The same things were measured in two ways. Each way mixes the same 9 hidden numbers, adds some noise and spreads widely along 6 directions of its own, which tell nothing about the thing.
Some things both ways: the first way, then the second way.
[ 10  24 -25   5 -21   8 -39 -14  12  24 -19  -2  35 -16  -8  14  24 -35
  12  12 -12   9  42]
[ 42  40   3 -25 -14 -23 -28  18   2  37  12   6  17   9  -3  10  17   0
   4  21  -3  -9  -3]

[ 22  17  -5  -5  17 -17   2  26 -18  -1 -30  19   0  -6 -33  -6   1  14
  -2  10   8  32   2]
[ 23 -23   0 -13   1 -25 -27  12   4  -7  19 -50   7 -19   1   4  33   5
  -5 -28  38 -30   8]

[  4 -21  14 -19  10 -12  -7  22   1  -1  -5 -21 -16   9 -12  -2  15  -7
   6 -19  -5   0 -10]
[ 21 -24   0  -7  -7   7 -15 -11 -29  18 -35  23  21  -2  18   0  16 -18
   5  54  11  13  -4]

[ 15   8  11 -18   4 -39  -3   9 -17  11   7  11 -27   4  24  16  -4  16
 -22  37  27  -4 -53]
[-12 -57  30   2  18   1 -49   2  17   9 -14 -15 -10  35  26  -6  19  -7
  -1 -11  20  -8  32]

[  1  45 -10  -7  13 -28   0  15 -37  16  18  -7 -15 -25  11   0   1   1
   1  14  23  32  14]
[ 18   9   8 -11   3   5 -27 -28  11  -6  15  -3  -9  28  28   1   8  -9
  26 -21   5  -8  15]

[ 21  52   6  29  22  -8  13  10   7   4   3   1  -9 -21  -1  11 -23 -19
  16  14  21  50  21]
[ 36 -15 -12   9   3   4  -1 -18  11  15  12   1 -11 -18  -4  30  33   6
 -21 -20  -1   5  20]

[-10   3   8   2  10 -12  -3 -14 -11  -9   8 -10 -22  -9  17 -27  26   9
  13  16   4  -4 -35]
[ 30 -16   6 -22  -7  -3 -18 -44  -1   5 -22  26 -21  18  15  -9 -13 -14
  34 -18   9  -5  -4]

[  5  -2  13 -16  -4   2  11  52   1   8 -39  -8   2   5 -21 -22  30   8
 -10 -23   7  25  26]
[ 11 -21   5  -1 -14   9 -11  14  -5 -17   9 -26  -4  32  -2 -21  -5   2
  -2  -7   4 -22  -2]

[ 25 -12  -4   1   0 -12 -41 -26  11  11  21   0  -8 -17  16   7 -24 -63
  21 -16 -15   1  49]
[  3 -30   6  10  32 -21  -3  -6  13   9   5 -33 -16 -40  11  31  50  13
   3 -21  32 -28  51]

[  9   7   0   8   9   4  -8   2 -12  32   3   6  -8   7 -10 -14 -20 -29
  14   3  18  29  14]
[  5  18  -6  -6 -10  10   6 -17   8  19  -6   5  -8  19  10   3  11   9
  17  17 -24   5   8]

[ -2  59  10   0   0 -29  -9  -5 -15  13   9 -13  -8 -25  26   2  28   7
  -2  18  13  37   2]
[ -3  17  -4   7  -7   2  23 -17   0 -36  18 -20 -24  12  -6  -3   0  -1
   7 -10 -15  -4  -1]

[ 40 -13 -22  -8  15 -27  -4   2 -27 -30   3  19  -2 -27 -17  10 -17  -4
 -12  22   8 -11 -20]
[-15  -2  11 -16   1 -15 -15   1  27   6 -17  20 -11  14   5  24  -1   0
  17  -8   7  -8 -14]

[ 30  10 -34   1   2  -5  28  29 -39 -42   2   7  29 -56 -22 -18  23  15
 -22   6  18   1  44]
[-18  22  -6   5   3 -28  47  24  -3 -20  -9  -2 -16   3 -34  27  10  10
 -34  43 -24  15   2]

[ 17  13 -11   3   3   6   3  -5 -19  -7  -8   3   4   3 -49   1  16 -10
   2  -3  21  38 -16]
[-44  30 -12  -9 -10 -14  19 -13  27 -36  14  -1  -4  42   0  25  26  16
  20  -2 -12 -19 -30]

[ 15  33   3  22   3  -9   6  -3  11  -9  12 -15  -5 -32  -3  29 -16 -24
   3  24  34  38 -12]
[ 12   4  -1   4  -8  25 -20 -13  23  21  -3  15   3  20  19  12   7   4
  17  -6  -9   1  -6]

[ 15  18 -29  13   4   0  -2  -3 -22 -37  -1 -10  21 -50 -37   7  28  -5
  -1  10  -1  23  27]
[ 19  -3   3 -14   1 -49 -29  25  -8  -6 -19 -17   6  17 -11   2  34 -10
 -28  48  14  11   4]

[ 17   5 -54 -11  15   2 -23 -19 -15 -11  -5  13   5   6 -27  20  43 -14
   2   7 -13 -14  -7]
[-22  29  -4 -13  -6 -15   5  24  18 -29  -1 -22  -2  35  -9  13   9   4
 -21  30 -19  22  -9]

[ 20   3  10  -4  24   4   9  31 -12  23  -3  13 -22  54 -33  -3   3  -5
  16 -18  13  18   0]
[-41 -12 -13  -5 -11   4  -7   6  23  -2 -22 -10  -1  42   9  30  59  16
  -4  59  -8  20  -3]

[  8 -30 -21  14  -4  35  42  -9  -6 -46  -9  14   8   3 -41 -19  36   5
 -34  10  44  -5 -60]
[ 34   9   6   7 -11  13  -4   2 -16  22 -29  14  -5  41   2 -35 -25  -5
   6  40 -30   7  11]

[ 25 -10  -3 -18  10 -32 -12  26  -6   4 -14  10  -9 -27  14  -7  -2 -16
  -8  -2  -9  -3  38]
[-14 -47  20   5  18 -30 -14  -4  27  -8  14  11 -31  31 -14  37  42   2
 -40 -26   7  -5  21]

[ 15  -3   1  -8   9  -7   2  39  19 -14 -13 -21   4  -5   9   9  49  -4
   6  -4 -25 -33  36]
[ -1 -40  13 -10   6  -9 -16  11  14 -13   4   9 -16   7  -4  36  11 -10
 -18 -16  24  -5   1]

[  6  32 -20  -9  -8 -21 -29  -4  15  -6 -28  -6  22 -31  29  -3  58  20
  -2  23 -29 -17  12]
[ 41 -16  11 -28  -7 -35 -35   0   9   2   4  51  -8  57 -19  19  -2 -15
 -32 -16   3  -2 -11]

[  7 -12   1  22   1 -18 -21 -36  -6 -22  -8   3 -14 -40 -17  21  -4 -21
 -23  25  15  25 -18]
[ -5 -32  10   4   2 -16  17 -24   1  -6  12  34 -26  49 -23  15  22  -1
 -51  -7 -33  11  14]

[ 16   3  -8  12  28  14   9  21   0  17   1   3 -15  24 -30  19  -9 -34
  11  -7  17  20  22]
[ 22 -16  -2  -4   5  19   5 -16   0  22  12  35   3  15   6  42  32  -4
 -40  11 -19  27  38]

[ 23  32   7  14   3  16   9   5  40   9 -18   2  -2  23   1   1  14 -25
  13 -22  13  31   6]
[  8  38 -40  23 -30  30  31   7  11  22   1 -26   9 -29  -8  18  41  36
  26  43 -23  -6 -21]

[  8  11   8  17  -9   5  16  43  -2   9 -15 -23  30 -30 -10   6  26  -5
   7  34   6  -5  43]
[ 17   0  22 -10   5   0  13  23 -13   6   4  -9  -5 -38  -9   7 -36 -13
 -18 -10   2   2  14]

[  8 -51 -34  -3  20  21   9 -14  17 -33  -9   1   4   6 -15  -6  41 -34
  12   6 -12 -59 -39]
[ 14   5   4   1  11  -4  25 -15  -4   5 -26  37 -11 -27  -6  22 -25 -14
 -16   2 -14  29   0]

Other things, the second way, with their names:
<306>: [ 16  22 -14  -6 -13 -26  21 -10 -29  -1   5   9   3  -7 -11  21  52  -1
   7  63   1  -8  -3]
<961>: [ -3   3  -9 -22   3   8  21 -22   8 -15   9 -19  -1  -4  17  11  -5  15
  28 -42  11 -30  16]
<745>: [-22 -28  23   1  30 -26  15   1  -4 -24  19 -18  -8 -13   0  20  15  -3
 -25 -30  19 -25  33]
<455>: [-17  27 -10 -20 -26 -11 -18 -44  28   3   4   6 -16  41  17  15  51   9
  61  18  -7 -11 -27]
<719>: [-10   2   2  14   6  20  22   2  -8  10   0  -2  15   7  10   5  13   7
 -11  22 -20  -1  21]
<113>: [ -2  -5   8   3  -3 -10 -20  23  22   9 -13  -1 -18  27 -10  19  21   1
 -18  32 -10  17   5]
<732>: [  5  37  -6 -17 -10 -22  18  -7  12  -9   0  28 -16  29 -17  26  -1   3
   6  12 -19   0 -15]
<488>: [ 13  12   6 -18   9  -9  30 -29 -24  15  25  53  23 -32  11  52  18 -12
   0   1   8 -19  10]
<585>: [ 18  21 -14  -8 -11  -3  19  -6  17  -7  26  -9  -4 -32 -14  29   3  12
   9 -44   4 -21 -23]
<665>: [ -7  -2  -5   6   7 -11  32  -5  -9  28 -19  61   2  17 -10  51  40   3
 -36  65 -29  23  20]
<765>: [ -3  -7   1  -2  -3  -9   3  -7  17   6 -17  13 -10 -12  -8  19   0  -2
  -8  -8  -7  14 -18]
<910>: [ 29 -35  -2   1  24 -26 -22 -21   9 -10   5  19 -10  33   8  34  49  -3
 -22 -15  27 -15  39]
<725>: [ -6  15 -21  -9  -7   7   5 -15  24  -1 -12   7   6  15  11  30  24  15
   9   8  -9  10 -10]
<24>: [-51   2  -9  13 -14   2   1  -6  19 -42 -30 -49 -10  34   6 -32  11  12
  20  18 -18  10 -36]
<550>: [-12  15   0 -21  -3  12  12 -17   8   0  18   0  19  -1  21  18  -1   7
  16 -31  -1 -17  -3]
<729>: [  2 -17  25 -17  -3 -13 -34   4  18 -11   6 -32 -37  32   3 -11   3  -6
  15 -15  12  -9  17]
<243>: [ 15  -1  -6   0  23 -22  31 -45 -17  15 -27  69  14 -19   0  44  20 -16
 -42  17 -19  38  16]
<448>: [ -1   5 -12  12   3   7   8 -19  18  -4 -23  -9  -6 -10   7   5   4   7
  11  -8 -10  10 -10]
<309>: [ 12  26  13 -15  -7  -6   5   5  21  28  -8  18 -29   2 -11  14 -26   5
  21  -4 -18   0   0]
<104>: [ 32 -15   1  14  -3  -6  40 -15 -26  -3 -24  32 -39   5 -34  -5 -23  -9
 -25  22 -27  16  11]
<592>: [ 13   5   0  -8  23 -13  22 -13   0  -9   2  38  -1   8   2  39  -3  -4
 -18 -14   0  -7  25]
<48>: [ 29 -20  23   1  13 -24 -12  10 -19   8  -6 -38 -16 -13  -8 -23   4 -13
 -32   9  -1  13  41]
<955>: [-32  13 -13  -4 -19  -8  -6   7  53   9  -6  -4 -17  44  -9  31  50  31
   6  22 -22   5 -19]
<487>: [-22   4  -9   6  -3  12  10   7  23 -13 -22 -21 -14   3   8   9   0  19
  41   6   7 -21 -11]
<50>: [  4  11   7 -19 -16 -13 -31  -9  14  14 -39  38  -3  42   6  -3  -9 -12
  20  30 -11  17 -34]
<644>: [  5  -1  -3   8  -6   2  21 -17 -19  12  -7 -14   3 -46   2   4  25   0
  10  25  -4   4  -1]
<162>: [ 18  38  -2 -18 -17   6  13 -18  -4  -5   1  34 -13  46  -1   4 -20  -8
   7  20 -33  16  -4]
<863>: [-23   0   1   8 -18  18   3  11   9  -2  -3   2   6  19   0   8   8   6
   8  25 -12  -4 -29]
<439>: [-43   3   7 -11 -11   4  -2  31   6 -36 -27 -29  11  23   4 -13 -21  -7
 -10  26  -5  21 -33]
<559>: [ 11  20 -11  -7 -21  -4  18  13 -12  -5  -8 -13   5 -14 -12  -2  -1   8
  19  25   2 -17 -26]
<375>: [ 29  36   8 -15   1   8  -3 -39  -8  -3  32  14  12 -14  24   7 -14 -22
  21 -39  -3  -5   0]
<184>: [ 27 -15  11  -5  -2   1 -18  30  20  16 -16  -7 -19   4 -16  -1 -30   3
 -17 -19  -1   3   6]
<407>: [-16   8  18 -15  14 -22 -11   1  18   5  -6  -5  -9  -7  13  19  11  -2
  24  -3  15 -16  11]
<876>: [-15   7   5  -8   4 -18  30 -15 -21  -5   4   3  13  -7   3   7  16   1
   3  10  -4 -18   7]
<258>: [-13 -17  17 -16  -2 -10  -9  10   8  -1   2  19  -1  11  -3  31   6 -10
 -17   2   7   4 -10]
<68>: [-20  22   6 -16  -6   3  -3 -31  20  -1 -23  61  -7  54  16  20 -14 -13
  16  12 -27  24 -24]
<5>: [ 11 -11  17 -32   3 -29 -46  -9  11 -10  17  14   3  44  15  21  26 -18
  -2 -15  25 -11   1]
<412>: [-10 -21   9   3   9  -1   7 -16  -3 -17 -12 -19 -16   2  10  -8  -2  -2
   5 -12   2  -7  14]
<878>: [ 38  62  -9  -5 -37  13 -22  -3  -6  56 -17 -30   6   2  16 -42  15  11
  61  69 -31   6  -9]
<47>: [-17  23 -19   1 -18  13   4 -18  21  15  17 -16  20  21  14  12  55  25
  10  10 -28  -1 -10]
<60>: [ 19  15   9  18  14   6   5 -33   8   9  13  28 -12  -2  12  17  -4 -10
   8 -28 -15  -4  13]
<227>: [  7  23  15  15  12 -14  13  -6  -1  -5   9  22  -6  13 -10   6 -13 -13
 -24  -6 -28  10   1]
<246>: [ 47 -13   2  21   3  -2  10  12 -27   0 -12 -22 -21   8 -21 -29  -6  -5
 -43  28 -24  20  41]
<42>: [ 12  15  12 -20 -26  17 -49  26  17  36 -31  15  12  43  16 -14 -24  -5
  29  38 -10   9 -27]
<897>: [-27   9  17 -17 -10 -23 -21 -12  12  12   7   7   0  44  10   8  44   1
  10  25 -15  -2  -5]
<949>: [ 10  34  -7 -31 -30 -16 -17  -8  29  -5  -2 -19 -25   8  -7  -1  -7   6
  48 -13   2  -7 -42]
<67>: [  7 -10   4 -17 -12  -5   3  18   9   7 -20  14 -22  21 -17  19  -6   1
 -15  25  -7  15  -1]
<710>: [ 17  -6  -4  -1  13   2  26 -25   0 -12   2   1 -13 -48   3  27  -7  -4
   2 -37  13  -4  11]
<158>: [ -8  -3 -12 -20  -3 -17 -15   3  16  -1   8 -31   5  37   9  26  72  18
 -17  32   1   7  26]
<136>: [ 21   0  20 -16 -11   8   3   5  -4  31 -15  22  -9 -34  -4  -4 -51 -11
  19 -16  -1  -5 -18]
<121>: [  0  53   7  -1  -2   6  37  18 -30   3 -33 -46   3 -38   3 -44 -49  -1
  26  45 -27  12   8]
<664>: [-13 -26   9   5   9 -10  13   9   2  -1 -20 -15 -18 -11  -9  12  10   3
 -19  12  -1   7  14]
<944>: [-36  52  -6  -5  -9 -12  16 -28  25  -7  16  23  18  -7   4  41  27  -3
   6   0 -27  19 -47]
<153>: [  0  -8  12 -16   5 -17  -8   0   7 -14   3  28  -1   9   0  35  -3 -16
 -10 -12  17  -4 -12]
<271>: [-31  -8   1  17  24  -9  37  11  -3 -32   1 -14   8 -10  -5  23  11   5
 -35  -5   0  -7  16]
<695>: [  3 -28  10  16  17  13  21 -19  -2  -7 -20  17 -26   8   3  -3 -28  -4
  -2 -19  -8  -4  24]
<906>: [ -9 -30  14  -4   4  -2 -28 -24  11 -31  -4 -11 -18  31  17 -12   1 -14
  10 -28  12  -2  -6]
<567>: [ 42  13  -4 -21  -3  16  -9 -39   8   2   7   2 -11  -3  25  -4 -28  -2
  48 -55  11 -24   6]
<651>: [-11  27   2  -7  -8  12  -3  -4  15  10 -11 -32  -3  -6  18 -13  -4  11
  38   6 -11  -2  -3]
<224>: [ -6 -13  12 -21   1 -24 -14 -23  15 -15 -11   8 -36  23   2  10   5 -10
  20  -8  11  -1  -3]
<851>: [ 23 -36  25  -8  27 -56 -23   1  -3 -12  -4  25 -25  11 -14  29  16 -24
 -37 -10  28  -5  23]
<115>: [ 15 -11  12 -39 -12 -20 -10  -5 -12 -19   0 -24 -14   6  -1 -25 -23  -9
  15 -22  18 -16  -6]
<917>: [  3   6  23  -7 -11   8  22   2 -29  -1  -6  20  -7   7  -8 -23 -49 -16
   0   7 -23  -3 -10]
<835>: [ 20 -15  -3  11  -1  11  -8   5  -2  22 -22 -20  -7 -17   8  -1  19   7
  15  27   8  -3  19]
<98>: [ 21 -19   4 -10  -5 -28 -19  -5  11 -18   9  17 -23  39 -21  19  18 -11
 -39 -12  -2  12  -7]
<174>: [ -7 -19   2  -9  -7   8 -21   2  29  -4 -24 -29 -26  16   3  -3   2   2
  -4  -4  -7  30   2]
<458>: [ 10 -32   1  11  18  27  14   2 -20  -7  -5 -29  20 -29  19  -6  -6  -3
 -26 -14   7   3  34]
<498>: [ 11 -21   5 -18   8 -28   4  -2  -1   7   4  13 -10   8  -8  34  38   1
 -19  13  11 -10  28]
<259>: [-19  38 -20  10  -8  -2  18   8  13 -14   1 -17  17  22   0   7  26  23
   7  20 -19 -15 -17]
<793>: [ 37   8   4 -13 -12   1 -16   0  -7  -6   6 -26  -6  19   4 -29 -21  -3
  15 -15   1 -17   5]
<866>: [ 73  -1  15   3  10  -2  13  -9 -17   8  23  34 -23 -12 -22   5 -45 -19
 -29 -46 -10  -6  28]
<527>: [ 15 -23 -12   7   0   3  60 -21 -27 -12  28 -13  -5 -54 -24  21  20   8
 -40 -25  -9  -4  15]
<339>: [ 27   1   5 -16 -14 -12 -28 -24  12  16  22  25 -11  28   7  17  29  -1
  36 -10  13 -34  -8]
<236>: [ 30   3  -8  -9 -11 -12  20 -11  -5  -6 -22  14 -27 -11 -22   3 -22  -3
   7   3  -5   5 -14]
<877>: [ 19  15  -5 -15   1  -3  -2 -43   1  12  12  14  10 -15  22  24  28  -5
  21 -15   6  -4   5]
<167>: [-34 -12 -13   6  -6  -6  15 -34  24  22  -6  13 -13   2   5  42  77  25
  23  24  -8  -8  -2]
<789>: [ 39   3  10  -4  -6 -28   0 -11   1   7   0  22 -38  36 -29  -6  -8  -7
 -21  -1 -26   9   9]
<740>: [ -4   3 -16 -17 -10 -27  31  -4  -5 -21  -1  -2  -6 -12 -26  30  28   3
 -23  17  -4  12 -19]
<812>: [-12   1  -1 -17  -9  -2  -4   2  -4  -8 -12 -23  14  33  12 -18  12   6
  -1  23  -9   1   2]
<189>: [ 38  13   8 -22  -2 -21 -38   0   9  38  21   4   1   7   9  29  47  -1
   8  14  11  -8  25]
<359>: [ 17   8 -22   5 -11 -17   6  10   3   8  -6 -15  -7  14 -13  14  47  26
  14  40   3 -25   2]
<90>: [ 10  -2   4 -12 -10  21  21   4  15  18  -6  19 -20   7 -12  14 -32   7
 -10 -17 -28  11   4]
<226>: [ 11 -57  37 -17  40 -51 -12  -9  -7   4   1  11 -14  -5   0  13   6 -13
 -28 -51  33 -33  48]
<501>: [ 15   3  14 -11   3 -22  -6  14   5 -16   3  -6 -24  11 -14   6 -15  -9
  -3 -10   9 -11   4]
<655>: [ 51 -31  26 -27  11 -19 -41 -10 -28  12 -12  19  12 -10  22 -14 -22 -31
  21 -20  48 -32  10]
<702>: [ 13  15  14 -21 -10   0 -46 -16  25  15   0  22  -4  43  20   8   4 -17
  10  -1 -13  24  -9]
<709>: [ -5  23  -2  -6   1  14  24 -12   1 -25  15   1  14   4   8   0 -31  -2
   1 -41 -14 -11 -12]
<779>: [ -6  41  -7 -11 -16 -15   4 -30  33   6  28  29 -16  38  -6  36  34  12
  20  -8 -26  -8 -19]

Some of these things the first way, each followed by its name:
[ -6  25  14   2  15 -18   1  -2 -30  13  12  -4 -24  -2  11 -23  14  12
   5   8  15  26  -8] : <455>
[  2 -45 -32   8  -7  28  18  -2 -38 -21   4  -2  19 -34 -55 -22   8 -28
  -7  16  31  -3  -3] : <121>
[ 18 -24 -23 -35  14 -13 -18  29   1  -4 -20  -3   6   0 -15   1  34 -19
  10 -23 -30 -32  29] : <153>
[  4  26  26  21   6   1   2  16  27  26 -16 -20   9  -8   8  -1  11 -18
  38  26   7  16  -4] : <765>
[ -3  10 -15  -4  19 -14 -25 -30  -8  12   8   1 -20   4   5  11  20 -19
  16  19   0   0 -34] : <877>
[ -3   1 -19  -1   7  -2 -11 -23   3   0  12 -10   0 -12  10  -6  22 -26
  30  26   5 -15 -40] : <243>
[ -7  12 -21  -3   7 -17 -24 -16  -5 -24 -13  -9   5 -21  16   0  67  12
   5  18 -32 -30   3] : <740>
[ -7  25  14  35  -6  32   9 -24   1  32  -7   6  -6  32 -28  -4  10 -19
   8  27  47  46 -38] : <878>
[  1 -42 -10  -9  -4  11 -12   9  -4 -12  -3 -18  17   4 -29   6  46 -29
   3  -9  -8 -28  13] : <488>
[ 45 -27 -38 -28  14  -6 -19 -10 -12 -21 -19  56 -14  23 -29 -24  -6 -18
 -18 -49  -9   5   3] : <359>
[ -6   0  13 -18 -18 -14 -31   4   8  20 -12 -30  10  -7   7  -6  32 -14
  23   6 -16  -2   3] : <655>
[ 20  18   1   2   3 -20  -4  -4   3 -11  19  -1 -13 -15  31   4   8   0
  -8  11  10  -7  -6] : <835>
[ 24  -5 -20 -20  13  -7  -2  33 -17   0 -20  15  10  -2 -23 -18  22  -7
   0 -17 -10  -7  39] : <501>
[ 19  34 -11   6  25 -23  18  19 -19 -26 -21   9  -5 -31 -17   1  21  25
 -15  21   9  23   0] : <98>
[ 25  10 -13   8  11  -4  -5  -2   3   2 -10  21   0  -7  -3  -5 -10 -15
   0   6   6  11  16] : <955>
[-12   4  22  21   5  15 -18  -4 -13  27 -27  -6   4  20 -47 -12  25  -4
  28  23  -1  33  -5] : <115>
[ -1   4  13   0   7 -23   2   1 -11  -4   3  -6 -17 -17  14   4  18  10
  -8  28  15  -2 -34] : <644>
[ -3  13   4  16  -5  19 -29 -25  11  39 -11 -10   5  31 -39  32   9 -40
  30  25  13  26 -37] : <550>
[ 29   5  -7  -8  -3 -41  -7  -2 -10 -39   1   0  -9 -42  -6  42  -3   1
 -41  22  17  14 -31] : <863>
[ 29  21  -2  24   5  22  -1 -12  43   8 -33  16  14  35 -11  18  21 -16
  13  31   4  -9 -35] : <184>
[ 25  19 -21  -4  37 -32  -3   8 -41  -4 -17  31 -14 -21 -20 -21 -16  16
   4  18   2  21   2] : <949>
[  1   2  11   9   9  -7 -19 -15  -6   5   7 -16 -11  -1   6  -7  25 -14
  23   8 -11  -3   4] : <224>
[ 40  17 -29  -2  19 -20 -17 -26  -1  -1 -20  43  -9  -1 -15  23  -9 -21
  -9  19  10  18 -22] : <866>
[  0  18 -15  -4   5   4 -18  -5  18  21   4 -14   2   9  19 -12  28 -29
  34 -12 -17  -5  19] : <725>
[  3  18 -12   2 -22  29   9   3  19   7 -19 -12  26   9 -27 -11  43 -24
  11 -11  19  28   0] : <259>
[ 17 -41 -17 -16   9  -9 -22   4   9 -17 -21   2  -1   6 -28  27  27 -22
  -3   1 -22 -33  -2] : <258>
[  5  -5  -8   9  15  12   7 -12  21 -12  -2 -10  -4  -6  -2 -10  15 -34
  18   3  10  -3 -34] : <448>
[ -4  12  -6   4  -5 -18  -5   9 -22  11   2  -7   5 -52  15 -12   9  -8
  -4  29   5  11  33] : <48>
[ 16  17 -11   0   4   0 -28  12  -4  37  -3   0   8  -2 -10   1  -1 -33
  18 -11 -12  19  74] : <189>
[ 11  -1  -5   0  13 -23 -28 -16 -21   6   2  11 -18  -4   2  10  12  -8
  -6  15  -4   1   4] : <729>
[ 26  -7 -16 -14   5 -22 -15   8 -31   9   9   8   4 -21  -1  -5 -12 -17
   5  16   0 -12  17] : <407>
[-14 -12 -33 -13  14  -4  -6 -18 -11  -4  -1  -6  -8  -4 -18  19  46 -23
  -1  20   6  -9 -41] : <375>
[ -4  50  10   4  -4 -10 -11  -5   4  45 -11   5 -11  15   4   8   3  -3
   6  32  32  45 -36] : <47>
[-30 -25  11  15 -10  22  11 -23  22 -31  -6 -49   4 -23 -11 -12  61 -25
   7   4  11   3 -47] : <24>
[ 21 -47 -51  -5  11  42  16 -14   0 -45  -8  18  15  27 -48  -7  56 -28
  -4 -17   2 -44 -30] : <592>
[ -6  -7 -22   3  -9  21  -4 -29  17 -13 -15 -10  15   8 -32  20  53 -21
   3  28  15  -1 -65] : <709>
[  4  25  -4  27  -1   5 -20 -33 -20   7  16  -3  -2  -6 -17   4  -5 -18
  18  22  14  32  -9] : <961>
[ 14  10   3  -5 -13 -24 -16  10 -20   7   5 -11  11 -35   1  11  10  -6
  -6  22   7   5  15] : <745>
[  7  20 -30 -18  13 -42  32  45 -41 -18  -1 -12   5 -75  -9  -3  13  18
 -14  49  30   6 -13] : <944>
[ 15  26 -14  18   4  -4   4 -22  -3 -14  -3  15  -7 -13 -10   7  10 -10
 -19  14  21  34 -13] : <246>
[ 20  11  -1  19   6  15 -14   1  10   4 -12   3  10  16 -11   7  19 -17
  20   4 -13  -3  28] : <67>
[ 10 -21 -13   9  13   9  13   1 -19   3  -4  13  -6   2 -38  -6  -7 -23
   5  15  30  12 -24] : <651>
[ 29  65   8  22  26 -36  24  27 -37  -6  25  -9  -8 -51   5  -1 -30  15
  13  41  33  47  12] : <710>
[ -6 -26 -18 -18   2   3  -8  18   1  -8 -18 -24  16  -9 -31  15  46 -17
   5   4  -9 -19  -6] : <439>
